Each new row is followed by what is left after taking away its nearest point in the smallest flat space through zero that holds the last named rows.
In the rows, zero is written as 100.

z461 (4 x 10)
[[111, 57, 109, 100, 98, 108, 80, 122, 128, 91],
[111, 105, 154, 111, 110, 108, 93, 115, 115, 90],
[117, 130, 116, 110, 95, 106, 85, 148, 98, 95],
[104, 96, 69, 114, 90, 134, 73, 100, 117, 94]]
New rows:
[89, 124, 102, 100, 90, 130, 146, 106, 83, 84]
[92, 94, 100, 95, 89, 129, 139, 113, 96, 81]
[146, 109, 105, 95, 107, 86, 122, 87, 93, 119]
[149, 100, 96, 100, 103, 100, 109, 89, 104, 115]
[75, 105, 56, 92, 108, 101, 133, 98, 90, 112]
[86, 100, 95, 102, 114, 113, 121, 113, 109, 102]
[89, 77, 123, 54, 105, 99, 105, 112, 104, 58]
[86, 106, 101, 63, 100, 114, 101, 103, 95, 60]

z312 (4 x 10)
[[113, 93, 89, 69, 79, 106, 118, 104, 92, 154],
[81, 96, 133, 77, 105, 150, 97, 127, 94, 165],
[77, 83, 110, 90, 81, 131, 66, 90, 83, 114],
[100, 130, 77, 81, 124, 130, 103, 55, 102, 114]]
New rows:
[121, 115, 92, 81, 69, 106, 126, 101, 81, 105]
[107, 118, 108, 96, 83, 114, 112, 105, 84, 85]
[133, 110, 88, 90, 112, 95, 109, 128, 105, 91]
[119, 103, 91, 88, 104, 111, 87, 117, 96, 90]
[91, 86, 104, 106, 74, 99, 94, 116, 70, 125]
[95, 108, 96, 114, 100, 97, 103, 101, 81, 106]
[94, 108, 84, 119, 75, 112, 104, 108, 107, 113]
[93, 112, 85, 124, 82, 112, 104, 106, 110, 105]

z508 (4 x 10)
[[93, 106, 146, 76, 105, 61, 86, 112, 63, 101],
[124, 113, 109, 86, 91, 99, 93, 87, 88, 92],
[95, 97, 78, 101, 95, 81, 95, 110, 102, 105],
[117, 105, 120, 82, 88, 110, 86, 109, 121, 91]]
New rows:
[86, 56, 102, 138, 129, 54, 59, 79, 109, 134]
[117, 68, 114, 127, 118, 81, 55, 62, 119, 121]
[124, 88, 99, 98, 102, 91, 109, 91, 103, 112]
[117, 84, 105, 99, 105, 91, 110, 97, 106, 114]
[128, 132, 101, 116, 105, 113, 111, 137, 87, 99]
[120, 128, 98, 119, 108, 109, 112, 141, 87, 102]

z932 (4 x 10)
[[74, 98, 73, 125, 87, 80, 104, 109, 136, 85],
[99, 136, 115, 107, 116, 91, 108, 71, 134, 86],
[80, 148, 72, 110, 97, 62, 135, 102, 123, 115],
[82, 120, 49, 70, 115, 127, 93, 94, 133, 122]]
New rows:
[122, 104, 119, 75, 117, 103, 74, 82, 97, 110]
[106, 98, 100, 93, 101, 82, 83, 99, 104, 107]
[102, 113, 119, 107, 109, 112, 113, 124, 86, 103]
[94, 109, 109, 109, 109, 117, 107, 123, 102, 97]
[113, 77, 97, 75, 100, 107, 97, 152, 143, 79]
[124, 99, 114, 72, 105, 95, 112, 145, 129, 88]

z755 (4 x 10)
[[88, 88, 104, 84, 103, 114, 74, 101, 50, 92],
[88, 83, 109, 99, 84, 102, 81, 68, 90, 118],
[118, 104, 96, 69, 95, 88, 105, 140, 105, 79],
[113, 104, 99, 71, 102, 128, 98, 82, 120, 102]]
New rows:
[78, 70, 127, 107, 80, 117, 115, 90, 79, 113]
[92, 83, 121, 100, 89, 118, 130, 109, 97, 102]
[107, 85, 129, 87, 90, 109, 129, 108, 131, 115]
[95, 83, 129, 99, 101, 113, 121, 112, 99, 110]
[121, 70, 78, 82, 119, 131, 84, 82, 74, 69]
[120, 70, 79, 109, 105, 96, 100, 87, 100, 79]

z132 (4 x 10)
[[107, 78, 83, 88, 95, 104, 96, 96, 99, 121],
[118, 94, 77, 115, 86, 146, 66, 109, 131, 98],
[90, 119, 118, 75, 124, 103, 105, 113, 100, 108],
[78, 73, 85, 84, 115, 44, 102, 105, 68, 109]]
New rows:
[115, 131, 108, 128, 93, 79, 84, 130, 72, 73]
[128, 115, 101, 102, 89, 96, 92, 120, 74, 108]
[128, 128, 105, 101, 70, 117, 76, 97, 119, 114]
[112, 121, 104, 94, 81, 82, 81, 101, 100, 113]
[80, 130, 113, 96, 120, 128, 123, 110, 101, 71]
[87, 95, 85, 97, 105, 117, 117, 100, 93, 86]
[99, 132, 82, 109, 110, 83, 128, 119, 97, 97]
[108, 120, 71, 107, 102, 95, 123, 115, 103, 107]

z353 (4 x 10)
[[102, 93, 117, 125, 129, 118, 94, 112, 110, 127],
[127, 76, 82, 82, 117, 108, 125, 94, 98, 130],
[102, 110, 98, 116, 90, 101, 63, 101, 105, 104],
[79, 109, 148, 79, 91, 87, 89, 104, 92, 89]]
New rows:
[136, 111, 104, 99, 105, 103, 100, 107, 138, 94]
[130, 113, 110, 93, 101, 99, 105, 107, 135, 86]
[105, 99, 66, 90, 91, 101, 87, 110, 100, 54]
[107, 89, 96, 88, 113, 110, 87, 118, 102, 79]
[101, 81, 120, 96, 82, 108, 103, 130, 104, 115]
[101, 85, 102, 102, 75, 106, 106, 127, 105, 103]
[106, 111, 84, 95, 76, 93, 139, 91, 96, 101]
[103, 114, 106, 108, 83, 99, 114, 98, 101, 115]
[99, 141, 97, 117, 85, 68, 100, 108, 106, 123]
[102, 133, 99, 108, 93, 69, 117, 108, 104, 128]

z803 (4 x 10)
[[134, 72, 78, 94, 85, 112, 119, 90, 130, 68],
[103, 85, 80, 69, 120, 91, 123, 102, 139, 56],
[84, 113, 99, 70, 104, 127, 118, 115, 110, 72],
[114, 114, 87, 93, 107, 107, 98, 99, 93, 98]]
New rows:
[69, 90, 88, 128, 115, 119, 117, 72, 72, 92]
[76, 88, 81, 125, 120, 115, 118, 70, 77, 87]
[111, 74, 108, 110, 122, 95, 93, 73, 116, 105]
[101, 93, 112, 100, 120, 117, 95, 82, 105, 104]
[117, 98, 85, 85, 107, 120, 86, 130, 84, 93]
[105, 81, 96, 96, 104, 103, 85, 128, 91, 99]
[96, 131, 110, 96, 103, 98, 86, 70, 78, 87]
[96, 111, 113, 99, 94, 95, 93, 67, 93, 78]
[73, 124, 121, 107, 114, 79, 116, 78, 97, 74]
[97, 120, 113, 116, 99, 92, 115, 70, 93, 76]
[112, 108, 72, 79, 110, 69, 102, 116, 108, 84]
[102, 104, 92, 96, 83, 86, 99, 118, 97, 99]

z703 (4 x 10)
[[133, 121, 76, 77, 93, 80, 108, 118, 102, 94],
[116, 92, 100, 102, 95, 97, 87, 81, 110, 86],
[131, 106, 94, 100, 90, 94, 97, 91, 114, 100],
[103, 118, 55, 125, 75, 76, 111, 76, 81, 106]]
New rows:
[104, 101, 146, 98, 101, 94, 146, 90, 54, 78]
[121, 104, 144, 101, 95, 92, 144, 83, 62, 80]
[63, 96, 73, 97, 106, 72, 103, 80, 101, 93]
[86, 99, 94, 91, 109, 84, 104, 91, 123, 108]
[87, 106, 106, 95, 122, 130, 112, 103, 93, 146]
[104, 100, 88, 85, 116, 112, 97, 85, 93, 112]

z148 (4 x 10)
[[82, 95, 64, 109, 103, 71, 122, 70, 117, 84],
[89, 109, 101, 89, 106, 90, 125, 117, 102, 89],
[118, 51, 110, 81, 102, 100, 109, 108, 109, 71],
[116, 109, 84, 88, 111, 98, 136, 88, 119, 96]]
New rows:
[92, 97, 100, 89, 107, 88, 114, 120, 113, 88]
[100, 100, 98, 100, 103, 97, 95, 106, 111, 103]
[82, 84, 115, 106, 104, 94, 111, 87, 112, 98]
[89, 95, 120, 105, 105, 103, 108, 90, 109, 108]
[56, 100, 86, 99, 80, 54, 55, 98, 76, 116]
[105, 99, 92, 70, 94, 77, 90, 100, 95, 116]
[93, 84, 120, 100, 124, 115, 94, 100, 94, 105]
[88, 93, 109, 103, 126, 108, 103, 92, 99, 106]
[96, 97, 125, 73, 113, 141, 117, 104, 90, 95]
[78, 97, 106, 91, 108, 126, 107, 82, 91, 95]
[98, 89, 96, 97, 114, 84, 62, 119, 102, 113]
[105, 98, 88, 90, 120, 83, 82, 114, 111, 112]

z722 (4 x 10)
[[84, 65, 98, 129, 123, 136, 98, 97, 95, 80],
[103, 77, 95, 82, 84, 99, 89, 95, 80, 91],
[106, 97, 94, 76, 75, 109, 97, 94, 104, 118],
[126, 124, 95, 113, 104, 112, 112, 80, 101, 91]]
New rows:
[106, 84, 75, 77, 93, 99, 54, 121, 96, 54]
[107, 112, 78, 90, 102, 109, 68, 122, 124, 74]
[120, 98, 146, 104, 94, 76, 125, 94, 76, 79]
[106, 88, 144, 102, 89, 101, 126, 98, 96, 102]
[122, 110, 109, 100, 103, 82, 100, 93, 82, 73]
[103, 99, 109, 97, 100, 102, 100, 102, 103, 97]

z639 (4 x 10)
[[121, 83, 62, 112, 125, 104, 85, 83, 109, 97],
[121, 93, 73, 117, 99, 95, 100, 66, 97, 69],
[119, 82, 96, 122, 109, 108, 136, 88, 66, 79],
[118, 81, 68, 148, 99, 71, 86, 94, 93, 115]]
New rows:
[125, 118, 69, 122, 97, 81, 70, 128, 114, 81]
[118, 120, 92, 106, 102, 100, 95, 138, 101, 76]
[91, 101, 112, 122, 113, 100, 71, 117, 117, 79]
[93, 99, 117, 123, 114, 105, 83, 117, 107, 73]
[74, 123, 130, 102, 92, 130, 127, 124, 115, 72]
[89, 109, 98, 128, 102, 116, 106, 117, 122, 84]
[95, 98, 108, 111, 102, 126, 71, 69, 88, 113]
[92, 100, 116, 112, 97, 125, 77, 73, 83, 114]
[75, 94, 127, 80, 124, 81, 126, 104, 126, 103]
[86, 88, 110, 99, 121, 70, 121, 91, 124, 96]

z361 (4 x 10)
[[90, 84, 118, 102, 45, 124, 74, 84, 124, 120],
[76, 86, 83, 93, 95, 103, 110, 97, 81, 142],
[82, 116, 107, 93, 85, 126, 92, 72, 98, 105],
[72, 127, 103, 121, 115, 106, 112, 107, 133, 126]]
New rows:
[100, 100, 118, 118, 123, 127, 82, 92, 93, 115]
[109, 89, 115, 117, 123, 118, 82, 100, 89, 111]
[79, 123, 73, 116, 84, 88, 94, 115, 125, 100]
[88, 115, 69, 102, 81, 88, 91, 107, 102, 88]
[121, 89, 78, 73, 82, 128, 131, 81, 119, 70]
[111, 89, 72, 82, 91, 121, 141, 93, 128, 89]
[123, 118, 121, 89, 77, 124, 124, 73, 123, 105]
[128, 104, 107, 88, 92, 106, 136, 90, 109, 112]
[120, 112, 112, 111, 111, 99, 128, 124, 123, 96]
[113, 103, 108, 95, 94, 112, 122, 105, 100, 104]

z137 (4 x 10)
[[92, 81, 79, 95, 75, 73, 78, 84, 102, 92],
[99, 55, 83, 97, 113, 80, 85, 90, 106, 122],
[129, 77, 104, 106, 109, 95, 81, 80, 93, 140],
[110, 75, 61, 116, 122, 85, 35, 113, 122, 111]]
New rows:
[82, 87, 82, 78, 101, 97, 113, 81, 129, 84]
[106, 105, 94, 88, 104, 110, 102, 80, 123, 97]
[124, 112, 122, 75, 80, 75, 77, 131, 127, 83]
[122, 96, 130, 70, 92, 76, 95, 127, 124, 97]
[109, 127, 84, 121, 83, 117, 84, 95, 76, 99]
[92, 100, 81, 112, 99, 111, 104, 97, 80, 104]
[121, 108, 78, 128, 114, 109, 108, 93, 87, 72]
[117, 94, 78, 123, 112, 102, 115, 85, 85, 77]

z752 (4 x 10)
[[97, 88, 99, 115, 111, 124, 86, 103, 122, 69],
[124, 82, 128, 123, 107, 145, 78, 88, 91, 88],
[98, 83, 143, 90, 123, 113, 35, 100, 49, 103],
[88, 136, 138, 102, 59, 109, 87, 117, 106, 79]]
New rows:
[115, 102, 128, 114, 96, 118, 90, 101, 121, 89]
[107, 100, 110, 99, 106, 92, 97, 101, 113, 106]
[109, 106, 107, 76, 78, 82, 127, 113, 79, 81]
[113, 88, 102, 84, 96, 96, 117, 109, 83, 72]
[88, 96, 110, 105, 83, 122, 69, 148, 85, 115]
[96, 89, 86, 109, 88, 117, 95, 140, 97, 123]
[85, 103, 68, 126, 115, 85, 109, 121, 108, 120]
[92, 107, 94, 131, 105, 101, 95, 120, 96, 117]
[83, 108, 80, 98, 98, 91, 79, 118, 107, 109]
[101, 104, 87, 108, 94, 106, 86, 108, 103, 115]
[119, 89, 85, 119, 140, 112, 101, 77, 86, 111]
[99, 119, 97, 111, 112, 99, 99, 94, 96, 99]

z611 (4 x 10)
[[72, 106, 104, 128, 101, 93, 66, 98, 122, 118],
[63, 80, 88, 109, 94, 113, 98, 64, 78, 68],
[107, 92, 120, 101, 113, 79, 123, 76, 115, 92],
[97, 97, 99, 78, 80, 105, 129, 101, 127, 58]]
New rows:
[98, 104, 100, 102, 77, 100, 146, 109, 119, 99]
[91, 102, 96, 116, 86, 102, 127, 103, 97, 116]
[90, 86, 54, 116, 105, 87, 115, 92, 137, 107]
[103, 86, 49, 110, 109, 92, 117, 97, 116, 114]
[57, 108, 74, 143, 83, 84, 97, 95, 103, 90]
[96, 112, 80, 123, 92, 79, 120, 108, 93, 99]
[100, 106, 134, 104, 76, 104, 109, 103, 118, 94]
[101, 103, 127, 107, 81, 110, 102, 100, 92, 102]

z557 (4 x 10)
[[94, 99, 132, 67, 86, 99, 104, 101, 111, 111],
[119, 70, 83, 112, 105, 76, 46, 63, 101, 123],
[93, 77, 97, 125, 106, 78, 114, 70, 130, 109],
[106, 80, 144, 97, 114, 92, 70, 87, 116, 81]]
New rows:
[92, 102, 95, 108, 84, 110, 108, 100, 128, 70]
[98, 101, 88, 98, 78, 109, 91, 98, 119, 83]
[101, 114, 87, 103, 98, 109, 128, 96, 98, 106]
[108, 105, 102, 99, 103, 106, 104, 90, 99, 101]
[107, 113, 87, 119, 123, 79, 70, 127, 69, 93]
[93, 107, 106, 104, 110, 70, 98, 118, 94, 109]
[106, 84, 117, 90, 101, 84, 128, 81, 72, 92]
[110, 86, 108, 93, 102, 86, 121, 83, 64, 92]
[125, 122, 93, 111, 82, 86, 90, 112, 90, 127]
[120, 118, 113, 118, 91, 85, 100, 111, 104, 110]
[86, 93, 100, 86, 131, 83, 121, 121, 82, 131]
[91, 88, 106, 93, 140, 82, 108, 118, 82, 120]

z251 (4 x 10)
[[102, 116, 48, 76, 107, 109, 122, 76, 137, 73],
[60, 97, 42, 104, 102, 130, 115, 88, 91, 101],
[47, 77, 89, 76, 104, 103, 121, 95, 101, 66],
[74, 108, 64, 112, 158, 101, 138, 93, 99, 82]]
New rows:
[84, 102, 74, 79, 109, 117, 79, 75, 131, 91]
[90, 99, 104, 97, 118, 107, 71, 89, 113, 105]
[80, 129, 94, 89, 79, 102, 107, 102, 105, 114]
[84, 130, 107, 93, 92, 93, 110, 106, 103, 112]
[123, 103, 101, 73, 91, 109, 105, 129, 80, 86]
[118, 104, 93, 80, 100, 112, 110, 129, 75, 88]

z492 (4 x 10)
[[103, 80, 129, 110, 103, 77, 83, 96, 100, 121],
[100, 77, 86, 131, 106, 86, 112, 106, 94, 86],
[99, 75, 112, 120, 93, 92, 115, 76, 108, 109],
[75, 79, 127, 104, 72, 91, 106, 115, 139, 110]]
New rows:
[125, 105, 71, 83, 84, 92, 106, 116, 96, 119]
[124, 95, 78, 90, 81, 87, 109, 110, 100, 124]
[87, 113, 104, 119, 125, 85, 119, 109, 119, 118]
[91, 123, 101, 111, 128, 92, 118, 104, 114, 118]
[123, 129, 91, 114, 84, 110, 84, 115, 88, 88]
[119, 115, 105, 122, 75, 105, 91, 103, 99, 97]
[72, 70, 81, 104, 77, 115, 98, 72, 126, 118]
[83, 83, 72, 98, 97, 108, 75, 91, 103, 113]
[84, 115, 121, 85, 123, 121, 82, 80, 90, 123]
[74, 99, 105, 107, 119, 115, 97, 98, 96, 104]
[108, 110, 130, 124, 73, 108, 70, 83, 101, 96]
[107, 114, 112, 127, 76, 113, 77, 94, 97, 81]

z283 (4 x 10)
[[75, 85, 106, 80, 99, 85, 96, 109, 73, 92],
[99, 92, 100, 81, 132, 114, 110, 110, 113, 107],
[70, 124, 98, 74, 95, 85, 154, 111, 110, 100],
[79, 103, 118, 62, 77, 143, 95, 84, 157, 99]]
New rows:
[87, 104, 92, 125, 93, 94, 72, 95, 116, 111]
[78, 103, 91, 112, 106, 90, 87, 104, 113, 112]
[130, 72, 124, 71, 87, 105, 126, 111, 78, 96]
[140, 80, 122, 83, 79, 108, 125, 105, 86, 97]
[109, 99, 73, 71, 126, 70, 111, 104, 70, 115]
[113, 105, 80, 76, 97, 90, 93, 85, 96, 113]
[116, 81, 113, 125, 112, 118, 100, 93, 95, 130]
[94, 87, 117, 111, 95, 108, 113, 94, 92, 125]
